The first 10 rows are patterns. Each new row is the sum of 3 different patterns, raised or lowered, with some noise. Before adding, each is slid sideways (what falls off one end comes back at the other) and multiplied by a number that may be negative. Names go in the order of the patterns.
(in the rows, 100 means zero)
Known rows, each followed by the names of its patterns:
|  99 | 116 |  93 |  90 | 100 | 118 |  93 |  90 | 106 | 107 |  97 | 105 |  99 |  95 |  94 |  87 | 114 |  93 |  78 | 111 | 101 | 132 | 100 | 108 |  95 | 100 | 104 | 114 |  86 |  90 | 106 |  97 |  96 |  99 | 107 |  88 |  89 |  94 | 117 | 103 | 109 |  95 | 111 | 110 | 101 |  88 | -> pana
| 103 |  95 | 104 | 103 | 103 |  82 | 104 | 112 |  83 |  74 |  89 | 102 |  92 | 102 |  93 | 104 |  88 |  94 |  84 | 103 | 100 | 101 | 105 |  76 |  85 |  97 |  97 | 122 | 108 | 101 |  96 |  93 |  99 | 105 |  95 | 101 |  91 |  78 | 109 |  98 | 111 | 102 | 119 | 110 | 101 |  75 | -> Rosi
|  90 | 120 | 105 | 109 |  98 |  93 |  80 | 107 | 110 |  78 | 103 | 101 |  99 |  88 |  92 |  94 | 109 | 116 |  90 |  86 | 105 | 102 |  98 |  76 | 108 |  92 |  98 | 105 |  91 |  91 | 110 | 101 | 112 |  82 | 102 | 103 |  99 |  97 |  73 | 111 | 110 | 100 | 107 |  95 | 100 |  97 | -> vopon
|  93 |  92 |  88 | 110 | 110 |  99 |  91 |  94 |  87 |  96 | 111 |  95 |  95 |  96 |  91 |  96 |  99 | 126 |  88 | 105 |  98 |  96 |  77 |  89 | 100 | 105 |  94 |  94 | 106 | 108 | 113 |  92 |  95 |  98 |  89 | 102 |  93 |  99 | 106 |  89 |  99 | 102 | 102 | 100 |  93 | 105 | -> pefi
| 110 |  94 |  97 |  82 |  94 | 108 |  94 |  97 |  83 |  98 | 103 | 107 |  80 |  98 |  88 |  96 | 100 | 108 | 108 | 108 | 108 | 117 | 101 | 110 | 110 |  98 | 110 |  83 | 103 | 107 | 105 |  82 | 125 |  86 |  89 | 108 |  98 |  93 | 124 |  99 | 107 | 113 |  95 | 106 |  96 | 109 | -> nivuz
|  93 | 102 |  99 | 106 | 121 |  95 |  93 | 101 |  86 | 104 | 108 |  97 |  97 |  83 |  84 | 123 |  95 |  86 | 111 |  89 |  93 |  95 |  78 | 110 | 120 | 106 | 103 | 100 |  81 | 102 | 101 |  94 | 102 |  95 |  99 |  89 |  80 | 109 | 105 |  88 | 110 | 105 |  89 |  90 | 108 | 115 | -> bomif
|  94 | 110 |  97 | 112 | 108 | 112 | 105 |  85 | 105 | 106 |  95 | 115 | 114 |  94 |  97 | 104 |  97 | 114 | 102 | 105 |  95 | 100 |  86 | 109 |  97 | 118 |  91 | 105 | 107 |  91 | 111 |  98 |  84 |  94 | 107 | 123 | 105 | 106 |  98 | 121 |  93 |  74 | 121 | 101 |  88 | 102 | -> fivub
| 104 | 103 |  88 | 114 | 100 |  96 | 106 |  81 | 106 | 103 |  99 | 110 | 122 | 123 | 105 |  92 |  87 | 100 |  95 |  88 | 118 | 100 | 103 | 106 |  92 | 111 |  93 | 110 | 101 |  96 |  93 |  98 |  79 | 102 |  97 |  88 | 109 |  94 | 102 |  96 |  92 | 123 |  93 |  99 | 119 | 111 | -> gur
| 101 | 102 | 107 |  98 |  94 |  94 |  96 |  97 | 101 | 110 | 102 |  94 | 105 | 100 |  81 | 103 |  82 |  99 | 102 | 120 | 105 |  83 | 110 | 109 | 100 | 125 |  90 | 115 |  96 |  96 | 108 | 115 | 100 |  73 | 102 |  96 |  92 |  91 | 101 |  87 |  89 | 118 |  91 | 109 | 103 | 105 | -> filor
|  89 |  75 | 105 | 105 |  96 | 104 | 106 | 120 | 109 |  94 |  95 | 107 | 118 | 108 | 103 |  98 |  95 |  92 | 103 | 101 |  87 | 107 | 108 | 106 | 121 | 117 |  94 |  90 | 101 |  85 |  91 |  97 | 102 | 106 |  97 |  99 | 113 |  82 | 128 |  86 | 105 |  95 | 107 |  99 |  76 |  95 | -> Limak

New rows. What belongs after each?
|  98 | 107 | 110 |  98 |  80 | 109 | 116 |  75 | 110 | 102 |  95 |  94 |  97 | 121 | 101 |  86 |  97 |  94 | 129 |  96 | 119 |  82 | 107 | 104 | 107 |  97 |  84 | 107 | 104 |  96 | 100 |  94 |  80 |  94 |  93 | 106 |  92 | 112 | 104 | 109 | 109 | 110 |  89 |  97 | 118 | 113 | -> pana vopon gur
| 124 | 105 |  91 | 107 |  78 | 118 | 101 | 116 |  92 |  68 | 136 |  89 | 126 |  89 | 110 | 120 |  87 | 108 | 133 |  68 |  90 |  94 | 106 |  97 | 115 |  96 |  79 | 122 |  91 | 114 | 109 | 112 |  95 | 123 | 107 |  87 | 104 | 105 | 113 |  91 |  99 | 124 | 123 |  99 |  97 |  90 | -> pana vopon fivub
|  83 |  80 |  97 |  89 |  86 |  72 |  96 | 104 |  90 |  97 |  87 | 108 | 105 |  85 | 108 |  98 |  88 | 122 | 111 |  92 |  92 |  97 |  97 |  85 |  94 | 104 |  97 |  83 | 106 | 102 |  91 | 101 | 104 |  69 |  84 |  87 | 112 |  95 | 117 |  90 | 121 | 119 |  86 |  60 |  89 | 116 | -> pana vopon filor
|  82 | 114 | 118 |  93 | 134 |  94 |  93 |  98 | 109 | 105 | 135 |  75 | 110 | 123 |  82 | 118 | 111 | 117 | 133 |  89 |  81 |  75 |  95 | 111 | 114 |  97 |  99 | 104 | 114 | 111 |  87 |  97 | 106 | 101 |  91 | 114 |  99 |  87 | 127 | 113 |  97 |  96 | 112 |  87 | 113 | 101 | -> nivuz bomif filor
|  83 | 108 |  83 |  86 |  96 | 102 |  82 |  87 |  50 | 105 |  86 |  83 | 108 |  95 | 114 |  82 |  87 | 110 |  76 |  89 |  97 |  93 | 109 |  88 |  79 | 111 | 101 |  97 | 112 |  66 |  95 | 112 |  80 | 117 |  97 | 136 | 101 |  93 |  69 |  83 | 112 |  95 | 115 | 110 |  95 | 114 | -> vopon gur Limak
|  83 | 101 | 102 |  78 | 110 | 113 | 104 | 104 |  86 |  85 |  78 | 104 |  90 |  98 |  85 |  95 |  63 | 103 | 102 |  89 |  98 | 104 | 100 |  75 |  72 |  94 | 117 |  75 |  87 |  91 |  92 | 103 | 106 |  94 |  65 | 105 | 120 |  86 |  91 |  96 |  70 | 100 |  76 | 105 |  93 | 101 | -> Rosi pefi filor
| 102 |  97 |  95 |  86 |  87 | 128 | 103 |  90 | 124 | 101 |  91 | 101 |  94 | 136 |  90 | 100 | 109 | 120 |  83 |  70 | 121 | 117 | 100 | 112 |  98 |  91 |  86 |  88 | 136 |  96 |  96 | 115 |  91 | 110 | 116 | 130 |  75 | 107 | 108 | 122 |  92 |  82 | 100 | 109 | 109 |  95 | -> pana vopon bomif
|  83 | 101 | 114 |  62 | 110 | 111 |  96 | 110 |  82 |  90 | 102 |  88 |  99 | 108 | 100 |  76 |  90 |  77 |  92 | 100 |  99 |  81 |  79 | 125 |  85 | 107 | 101 | 104 |  89 | 111 | 100 |  97 |  87 |  78 |  93 |  83 |  76 | 104 |  89 | 108 |  95 |  96 |  74 |  93 |  91 | 101 | -> pana nivuz filor
|  88 |  84 |  88 |  88 | 109 |  97 |  94 |  97 |  94 |  83 | 113 |  81 |  98 |  86 | 100 |  93 |  85 | 100 |  90 |  80 | 100 | 101 |  80 |  97 |  94 | 112 | 108 | 102 |  74 |  99 | 113 |  83 |  81 |  82 |  93 |  88 |  93 |  91 |  93 |  94 |  97 |  86 | 112 | 100 |  88 |  88 | -> Rosi pefi Limak
|  93 | 101 |  85 | 116 |  97 |  84 |  95 | 107 |  71 |  92 |  97 |  95 |  90 |  90 |  90 |  84 |  76 |  97 | 112 |  76 |  99 |  96 |  96 | 111 | 108 | 100 |  87 | 105 |  90 |  98 | 106 | 107 |  82 |  79 |  96 | 104 | 108 |  99 | 104 |  88 |  83 |  89 | 103 |  82 |  92 |  97 | -> pana Rosi bomif
|  80 |  85 | 105 |  97 |  92 | 111 |  89 |  88 |  88 | 115 |  83 |  98 | 103 |  90 |  81 | 113 |  78 |  73 | 107 | 101 |  83 |  81 | 106 | 122 |  76 | 107 |  99 | 110 | 127 |  91 |  85 |  98 |  85 | 111 | 101 |  87 | 107 |  83 | 107 | 111 |  83 |  77 |  96 |  82 |  83 |  84 | -> vopon nivuz bomif
|  93 |  82 |  99 |  70 | 108 |  90 | 117 |  91 |  95 | 125 | 100 | 106 | 124 |  81 | 102 | 109 | 113 | 100 |  61 | 107 | 112 | 102 | 115 |  62 | 107 |  96 |  98 | 116 | 132 | 108 |  79 | 108 |  82 |  84 |  85 |  72 |  81 |  97 | 125 |  96 | 119 | 116 | 100 | 103 |  96 | 105 | -> gur filor Limak
| 112 | 139 |  86 | 101 |  94 |  84 |  69 |  89 | 128 |  78 |  75 | 102 |  64 | 110 |  71 |  86 |  99 |  90 |  72 | 103 | 104 |  85 |  98 |  98 | 117 | 101 |  91 | 106 |  80 | 106 |  88 |  97 | 103 | 115 |  87 |  73 |  84 | 105 | 100 | 110 |  98 |  81 |  92 |  92 | 102 |  96 | -> bomif gur filor
|  99 | 100 |  88 |  85 | 119 |  93 |  86 | 103 |  87 | 108 | 111 |  76 | 124 | 114 | 114 | 104 |  94 |  92 |  94 | 115 |  97 |  97 |  87 | 126 |  80 |  60 | 120 |  98 |  84 | 133 |  97 |  93 | 112 | 103 | 126 |  80 | 111 | 111 |  97 | 112 |  60 |  99 | 116 |  89 | 107 |  88 | -> vopon nivuz bomif
|  88 |  88 | 100 |  93 |  99 | 109 |  96 | 114 |  94 |  91 | 103 |  90 |  78 | 113 |  73 | 123 |  74 |  96 |  90 |  91 | 142 |  94 | 101 | 120 |  75 |  67 |  85 |  94 | 101 | 103 |  85 | 109 | 111 |  81 |  89 | 102 |  86 | 111 |  80 | 115 |  88 |  92 | 116 |  98 |  98 | 125 | -> fivub gur Limak
| 109 | 110 | 103 |  95 |  96 | 111 | 120 |  95 | 128 |  79 |  91 |  85 |  88 |  84 | 114 | 105 | 108 | 115 |  68 | 115 | 110 |  92 | 108 | 101 | 110 | 104 |  89 | 117 | 105 |  85 | 129 | 115 | 104 |  86 | 102 | 142 |  89 | 105 |  80 | 128 | 135 | 107 |  90 |  89 |  79 | 117 | -> pana bomif gur
|  83 |  98 | 113 | 108 | 109 | 108 | 120 | 103 | 104 |  84 |  93 |  89 |  97 | 102 |  92 | 103 | 103 | 121 | 102 |  95 | 119 |  87 | 117 |  88 | 110 | 104 |  74 |  98 |  69 |  87 | 108 | 102 |  83 |  95 | 116 | 119 |  95 |  96 | 107 | 103 | 127 |  95 |  90 | 102 |  96 |  75 | -> vopon gur Limak
|  70 | 135 | 120 | 110 | 108 |  99 | 119 | 101 |  86 | 128 | 100 | 101 |  77 |  94 |  96 | 113 | 131 | 107 | 117 |  87 |  80 |  83 |  90 | 110 | 102 | 119 |  80 |  96 | 109 | 119 | 124 |  98 | 106 |  88 | 108 |  78 |  94 |  91 | 137 | 106 |  91 |  93 | 100 |  82 | 108 |  92 | -> Rosi vopon gur
| 101 |  88 | 119 |  93 | 113 |  97 |  75 |  93 | 100 | 116 |  80 | 106 | 123 |  88 |  76 |  83 |  68 |  92 | 120 | 110 | 109 | 106 |  90 |  95 | 109 |  94 | 106 |  91 |  88 |  78 |  78 |  89 | 109 |  88 |  91 | 113 |  86 |  76 | 104 |  89 | 112 |  92 | 112 | 123 | 109 | 106 | -> bomif gur filor
